The rows come from 4 hidden closed curves, with some noise, and rows from the same curve form a group. Each curve winds through 8 dimensions. The rows are also pushed far along 5 directions, which tell nothing about the answers.
In the rows, zero is written as 128.
Some rows, each with its group after it:
[107 150 127 129 133 119 136 131 107 112 124 138 119 122  85 116 123 117
 103 163 118 142 133 144 150  70 119]
(1)
[127  92 116 152 130 102 130 140 143 155 130 128 136 125 143 122 131 117
 141  95 158 115 118 116  94 168 109]
(3)
[128 126 117 137 134 106 158 126 145 155 117 134 121 127 105 146 111 114
 117 119 170 121 137 133 146 123 104]
(3)
[113 152 136 110 128 110 119 124 101 116 126 143 135 114 104 110 143 149
 128 119 101 132 131 138 125 111 135]
(3)
[114 159 128 128 116 146 139 132 127 102 148 127 122 147 163 117 126 115
 121 175 105 146 140 114 161 110 136]
(0)
[110 146 130  65 140 143 127 113 118  93 124 111  76 123 168  93 102 127
 142 182 102 151 129 107 133  83 137]
(1)
[141 114 155 123 121  96 130 112 143 132 145 139 163 188 119 121 145 113
 181 141 118  94 110 155 119 215 142]
(0)
[138 123 143 138 118 128 125 116 138 142 149 125 160 148 124 130 141 119
 118 116 124 100 124 144 106 166 138]
(1)
[145 143 116 160 133 102 107 150 108 173 146 151 172  84  84 146 136 148
  82  50 132 103 129 134 101  96 102]
(2)
[112 150 130 148 130  86 161 118 129 143 122 147 108 160 100 122 128 125
 154 152 142 129 148 162 190 139 112]
(2)
[153 112 146  60 146 168  97 116 116  93 140 101 107  82 181 102 102 162
 138 131  73 151 121  89  74 116 151]
(0)
[112 140 126 152 140 107 126 120 126 155 129 148 120 134 131 128 127 127
 143 134 134 122 137 150 147 137 119]
(0)
[150 104 134 149 128 168 112 128 141 146 138 104 126  91 200 115 107 137
 106  89 120 143 148  98  95 138 133]
(1)
[109 151 122 148 132 130 139 133 117 110 147 137 111 142 121 135 147 134
 132 175 113 139 136 140 170 121 126]
(2)
[122 125 116 146 121 125 151 133 141 132  95 130 126 136 103 155 131 122
 113 106 174 132 133 135 145 125 124]
(2)
[114 116 125  93 114 125 122 137 109  98  94 123 128 130 107 117 127 125
 144 132 124 143 121 123 115 111 141]
(1)
[114 137 138 141 115 121 161 109 142 129 127 125 126 164 110 129 140 113
 127 154 139 119 142 156 162 157 132]
(1)
[124 150 137 127 116 128 131 130 141 131 144 126 129 147 169 109 138 123
 139 123 124 123 131 114 140 145 136]
(2)
[116 123 143 121 117  93 138 112 114 143  93 138 152 120  44 111 136 119
 124 118 137 118 133 164 132 118 123]
(3)
[153  80 135 108 155 131 128 105 168 154 136 112 120 100 175 120  95 113
 140 124 145 113 113  99  83 167 115]
(0)
[142 105 142  96 125 171 123 112 136 120 114  96 108 112 161 111  98 123
 137 150 112 147 143 112 124 123 145]
(3)
[109 156 127 144 136 141 120 122 114 128 160 143 123 138 146 139 134 126
 141 164 108 140 138 136 135 133 141]
(2)
[138 112 140 105 131 120 140 133 128 125 121 124 138  94 119 114 118 141
 120 101 124 135 135 110 107 129 126]
(0)
[110 110 121 145 122 107 139 137 130 124  95 140 129 140 119 126 129 116
 156 132 149 144 130 131 142 145 126]
(1)
[117 154 134  87 117 118 134 118 130 106 136 139 147 172 123 138 141 114
 144 150 124 109 110 129 123 147 148]
(2)
[137 132 115 152 132 133 140 136 128 117 123 129 117 122 105 151 130 142
 107 130 137 143 131 132 159 104 114]
(2)
[149 120 132 141 140 138 103 142 121 140 158 137 169  80 128 132 118 128
  85 104 103 122 123 108  86 103 119]
(3)
[105 166 122 108 117 159 143 140 117  59 149 119  93 166 169 126 146 138
 147 190  99 164 129 109 165 118 154]
(3)
[147 147 151  83 109 127 111 133  92  92 135 122 164 126  57 112 148 146
 113 114  85 119 113 141 104  94 148]
(0)
[111 146 128 163 120 100 147 126 107 145  95 146 145  80  39 120 136 134
  85 102 142 149 154 156 162  67 106]
(3)
[123 161 123 156 125 130 121 144 112 123 170 145 146 160 131 158 159 149
 113 122 104 109 132 148 134 151 139]
(1)
[107 112 116 155 122  99 154 150 132 137 126 146 142 148 124 142 135 115
 143 132 147 125 139 130 138 170 117]
(3)
[118 155 121 155 122 122 113 163 106 118 140 143 135 146 126 130 160 154
 106 109 107 117 128 142 148 111 129]
(2)
[ 98 144 128 101 136 131 158 111 125  93 114 121  73 141 123 108 109 111
 135 211 123 158 138 135 175  88 125]
(1)
[130 134 112 143 125 108 158 130 141 133 116 129  98 138 127 127 118 123
 166 144 158 152 139 119 185 128 105]
(1)
[161 111 113  87 128 144 122 117 142 139 121  93 117 108 139 134 100 125
 110 103 148 112 113  99  97 104 114]
(0)
[112 139 138 132 117 109 128 134 124 103 121 149 137 202 126 135 146 123
 159 149 118 114 118 162 147 166 151]
(2)
[150 113 136  86 143 165 104 108 139 111 128 109 113 114 164 132 108 131
 136 136 120 134 106 106  85 125 148]
(0)
[ 70 183 124 137 119 107 118 161  84  95 149 167 132 175 133 120 173 144
 129 164  77 119 136 156 166 121 145]
(2)
[145 120 128 153 128 139 125 126 142 152 125 113 119 116 107 125 134 123
 114 113 152 123 122 133 139 110 114]
(0)
[128 123 113 181 120 119 142 134 130 143 113 132 133 121  87 150 152 137
 120 101 161 137 134 144 150 137 114]
(3)
[151 139 124 168 145 162  86 159 123 122 198 147 161 106 206 161 143 163
 114  98  83 129 121  93  88 156 142]
(0)
[114 172 104 161 115 116 163 144 113 121 118 142 118 145  65 165 153 143
 107 131 152 142 147 152 199  93 114]
(0)
[127 173 131 175 125 119  98 140 101 124 166 172 179 138 112 157 174 160
 119  96  94 118 121 150 123 143 144]
(3)
[142  97 143  87 115 128 126 119 128 124 117  95 119 138 109  98 133 128
 163 130 123 117 118 131 110 156 137]
(2)
[133 143 130 136 124 117 119 128 124 142 142 137 141 123 144 106 112 114
 135 128 115 134 135 121 130 113 121]
(1)
[111 143 108 135 118 127 122 141 104 129 138 136 144 116 137 127 122 126
 103 135 103 131 146 119 132 100 118]
(0)
[148 113 135 126 124 111 144 122 134 138 116 119 121 126 117 111 113 134
 150 117 133 134 138 131 147 140 115]
(2)
[124 154 125 144 148 142 108 126 126 106 168 152 129 118 183 142 140 150
 131 139  97 143 118 109 115 139 139]
(3)
[136 140 134  88 109 130 154 110 119 102  99  98  90 144  89 106 124 140
 148 152 125 148 139 141 176 101 132]
(0)
[138 122 135  67 122 118 107 121 120 117 138 134 174 133 122 136 128 122
 141 114 109  99 101 111  64 150 146]
(2)
[144 130 147  75 139 126 107 110 132 115 160 117 103 168 192 100 117 138
 191 156  88 110 110 125 110 176 147]
(2)
[109 161 133 126 129 105 114 136  95 120 139 158 147 121 109 121 150 155
 125 111  95 126 134 141 126 117 135]
(3)
[ 93 192 125 142 127 144 136 169  95  81 174 153 124 127 160 131 156 159
 106 156  73 159 154 110 167  99 144]
(0)
[119 170 122  70 121 132 125 145  90  94 137 122 121 120  91 124 128 142
  92 134 101 127 126 121 125  51 132]
(3)
[ 93 126 123  58 114 105 162 130 114  83 103 105  85 163 100  95 136 121
 160 175 136 133 118 125 139 123 131]
(3)
[102 191 125 144 113 130 140 131 103 123 160 139 127 129 132 114 143 135
 104 155  92 143 162 132 178  92 126]
(1)
[131 106 115 162 130 148 125 140 138 131 111 127 121  95 175 130 106 126
 128 113 140 166 143  97 125 121 123]
(1)
[118 122 119 161 151 142 168 112 156 130 107 118  62 100 151 115  89 109
 117 179 160 180 154 117 191  83  98]
(1)
[137 107 139 125 121 140 118 132 137 113 105 117 127 124 145 107 122 123
 135 113 131 143 119 116 111 126 139]
(1)

New rows, each followed by its group:
[137 107 139 178 130 117 105 113 145 181 138 138 151 136 158 120 131 113
 151 101 136 107 128 146 108 185 128]
(3)
[130 115 128 103 121 156 110 132 107 102 133 111 131 120 118 130 137 138
 137 144 102 137 122 122 101 127 147]
(2)
[128 131 131 169 147 124 126 117 143 148 144 146 118 104 189 121 122 145
 145 116 122 146 143 116 137 157 122]
(3)
[103 124 125 164 139 122 126 120 134 155 135 141 118 126 166 116 118 108
 139 150 132 134 143 134 136 145 120]
(3)
[142 142 142  73 125 140  93 119 133 116 180 130 162 163 185 133 140 126
 164 130  94  91  93 104  64 184 163]
(2)
[156 118 143 160 143 130 147 108 163 142 134 131 119 123 156 134 111 129
 149 124 144 145 137 124 147 165 123]
(0)
[154  96 145 122 128 138  75 112 131 161 139 114 155 118 153 107 126 124
 141  87 115  96 107 130  56 161 142]
(3)
[143 132 133 118 129 170 109 117 131 134 135 111 113 125 173 134 110 134
 133 133 112 136 141 121 128 127 146]
(3)
[107 141 131 122 120 122 137 142 109 106 101 124 103 125 100 102 141 141
 114 126 125 145 137 141 153  87 129]
(1)
[ 80 152 116 157 127 106 151 146 117 122 117 153 110 150 136 126 144 131
 128 155 129 137 151 144 186 127 122]
(2)
[165 125 131 163 146 155 114 127 146 142 152 115 100  94 201 111  97 145
 122 115 114 155 144 102 141 112 115]
(2)
[115 116 129 115 125  97 170 113 147 138  96 117  90 145 121 106 121 123
 166 134 165 135 139 136 162 154 115]
(3)
[129 141 135 122 127 118 146 107 142 126 115 137 117 160 132 142 131 135
 163 131 144 128 131 142 154 165 140]
(3)
[127 129 134  74 124 161 130 119 131  83 126 111 108 154 168 135 117 127
 155 170 111 142 121 109 122 143 160]
(3)
[142 103 127 109 146 144 107 113 135 150 119 106 101  92 156 112 104 130
 130 116 133 127 123 113 100 115 120]
(0)
[138 138 131 124 120 131 135 117 132 119 110 110 116 109 105 104 130 130
 111 104 147 146 121 122 128  88 124]
(3)
[152 110 135 142 131 137 100 127 155 148 173 132 166 145 208 131 118 109
 143 119 111 101 112 103  81 189 136]
(0)
[139 100 121 130 139 141 149 112 163 126 109 120 107 119 163 153 108 125
 147 127 167 148 126 105 122 162 127]
(3)
[108 132 138  48 126 121 136 101 119  94 136 111 108 170 112 110 143 123
 161 193 104 102 105 140 119 151 145]
(1)
[106 108 127 172 134 118 130 135 133 156 113 150 146 113 118 138 131 108
 122 122 150 130 136 139 122 142 121]
(0)
[138 121 142 143 123 115  98 113 133 152 137 134 166 140 119 119 140 110
 131  97 132 100 103 144  82 148 136]
(3)
[115 157 134 107 114 112 130 125 109 119 130 136 134 142 113 100 121 113
 139 151 107 133 135 133 143  99 129]
(1)
[118 130 141  85 120  93 170  88 145 114  85 129 104 178  86 131 135 124
 181 147 164 123 119 159 160 171 139]
(3)
[112 178 149 129 128 125 122 106 124  96 157 152 126 170 159 113 153 136
 161 169  90 137 120 142 154 149 155]
(3)
[121 145 118 106 119 127 151 132 109 104 130 111  96 151  93 134 141 149
 132 150 123 131 138 142 162 119 128]
(1)
[126 142 133  49 129 151 119 116 116  91 125 114 107 141 147 129 115 135
 142 153 108 130 116 113 106 114 155]
(3)
[129 139 113 128 136 149 104 143 100 146 146 122 122  84 125 131 118 141
  86 118 107 126 143 122 117  72 116]
(3)
[121 138 145 101 146 133  78 133 103 118 168 147 153 114 150 115 139 140
 129 132  71 109 107 124  68 130 151]
(0)
[108 144 135 170 124 128 119 118 126 150 139 142 128 150 149 118 138 118
 144 148 118 128 145 153 154 148 135]
(3)
[144 134 128 130 130 146 159 111 160 119 116 101  74 118 168 113 109 133
 136 129 159 165 138 101 165 114 121]
(3)
[151 165 124 129 129 148  75 153 107 115 198 137 143 123 211 111 132 151
 152 125  61 136 116  88 110 118 137]
(1)
[134 152 124 121 124 147 119 132 126 100 140 130 130 136 134 142 135 134
 117 133 118 137 115 118 127 106 140]
(1)
[106 133 116 173 137 129 141 130 139 135 126 154 135 119 141 150 121 110
 107 148 141 143 140 127 149 122 118]
(2)
[116 133 149  76 112 141 120 118 110 103 124 119 132 167 127 113 129 121
 159 174  89 119 131 144 129 146 163]
(3)
[171  76 139 144 149 137 123 102 173 180 124 102 115  96 157 116  94 111
 134  96 166 119 119 117  94 153 107]
(2)
[109 160 122 153 139 123 133 134 117 128 139 152 114 112 160 130 129 151
 130 129 113 152 154 124 158 123 125]
(3)
[108 193 129 118 100 137 129 152  86  88 145 128 120 148 126 101 151 151
 117 148  76 148 152 131 179  77 143]
(0)
[135 109 130 170 131 143 129 106 153 173 118 123 118 128 158 134 108 110
 140 127 151 130 149 140 145 155 125]
(3)
[114 107 140  77 131 140 128 113 134 113 124 119 115 146 172 112 103 108
 163 181 109 127 130 118 112 159 148]
(3)
[122 141 138 103 119 119 129 120 110 114 144 123 130 155 103 105 129 114
 140 169 100 120 127 147 134 119 133]
(1)
[112 139 129  92 143 135 135 121 126 102 118 113  67 118 160  91 108 133
 138 166 118 154 130 114 151  86 123]
(1)
[112 106 122  94 124 104 166 102 143 108  88 115  99 161  75 138 142 114
 162 155 178 125 104 145 137 157 125]
(3)
[115 162 138 150 140 103  99 136 107 125 185 179 181 148 131 140 159 132
 130 140  79 101 110 144 106 155 140]
(3)
[121 143 121 169 108 123 128 161 110 125 143 145 159 146 111 143 156 138
 124 113 115 129 141 138 146 140 133]
(3)
[112 161 139 110 104 120 158 134 113  93 125 135 141 173  64 131 145 113
 126 173 118 131 135 153 176 108 140]
(3)
[120 140 140  94 116 134 117 134 107  81 116 126 121 173 121 116 137 136
 140 150  96 130 117 146 134 117 157]
(2)
[130 141 132 184 124 110 137 143 128 133 141 146 130 159 134 124 143 138
 144 131 117 133 143 152 180 152 121]
(2)
[130 153 116 141 113 162 131 157 112  88 140 118 128 109 129 136 138 142
  90 126 115 165 136 101 141  74 133]
(3)
[128  97 128 149 150 113 156 106 165 149 108 127  94 126 138 120  97  98
 145 159 169 139 129 133 150 139 104]
(1)
[162  95 134 106 123 131 108 118 125 163 124 100 162  76  55 126 128 121
 102  75 149 105 110 124  60 108 118]
(2)
[113 157 149  61 104 119 122 113 100  95 152 122 150 184  90 107 156 121
 143 173  80  93 111 154 114 140 158]
(1)
[147 141 121 173 148 152  95 147 119 149 160 141 140  53 190 134 116 167
  91  67 102 152 148  91 101 102 120]
(3)
[140 126 126 158 127 138  98 137 129 130 163 133 146 146 168 143 158 148
 151 107 111 117 112 125 103 182 142]
(3)
[129 139 125 120 115 119 149 115 136 134 112 122 123 115 111 108 112 108
 135 142 144 147 137 115 158  96 112]
(1)
[129  81 136  81 122 116 138 113 150 133  80 110 131 125 129 113 108 106
 140 111 158 113 115 115  93 150 130]
(2)
[124 129 126 165 137 129  88 158 114 145 177 166 181 133 194 154 135 138
 136 104  87 111 134 117  84 184 144]
(3)
[132 103 133 165 136 146 136 133 139 129 123 111 100 118 144 118 129 137
 111 125 135 142 141 133 139 133 123]
(1)
[128 128 116 186 136 125 132 134 123 138 136 151 133 115 142 154 128 149
 138 127 118 152 154 135 156 153 121]
(0)
[151  88 127 126 120 129 131 129 127 126  91 111 134 113  84 136 117 133
 130 101 145 136 127 133 116 130 125]
(2)
[135 101 132 132 141 119 124 115 141 146 127 130 134 122 128 126 106 105
 127 134 139 117 120 133 101 137 118]
(1)
[152 125 126 110 125 133 111 138 109 106 128 122 145 122  80 143 136 147
 108 111 112 120 110 133 109 101 130]
(2)
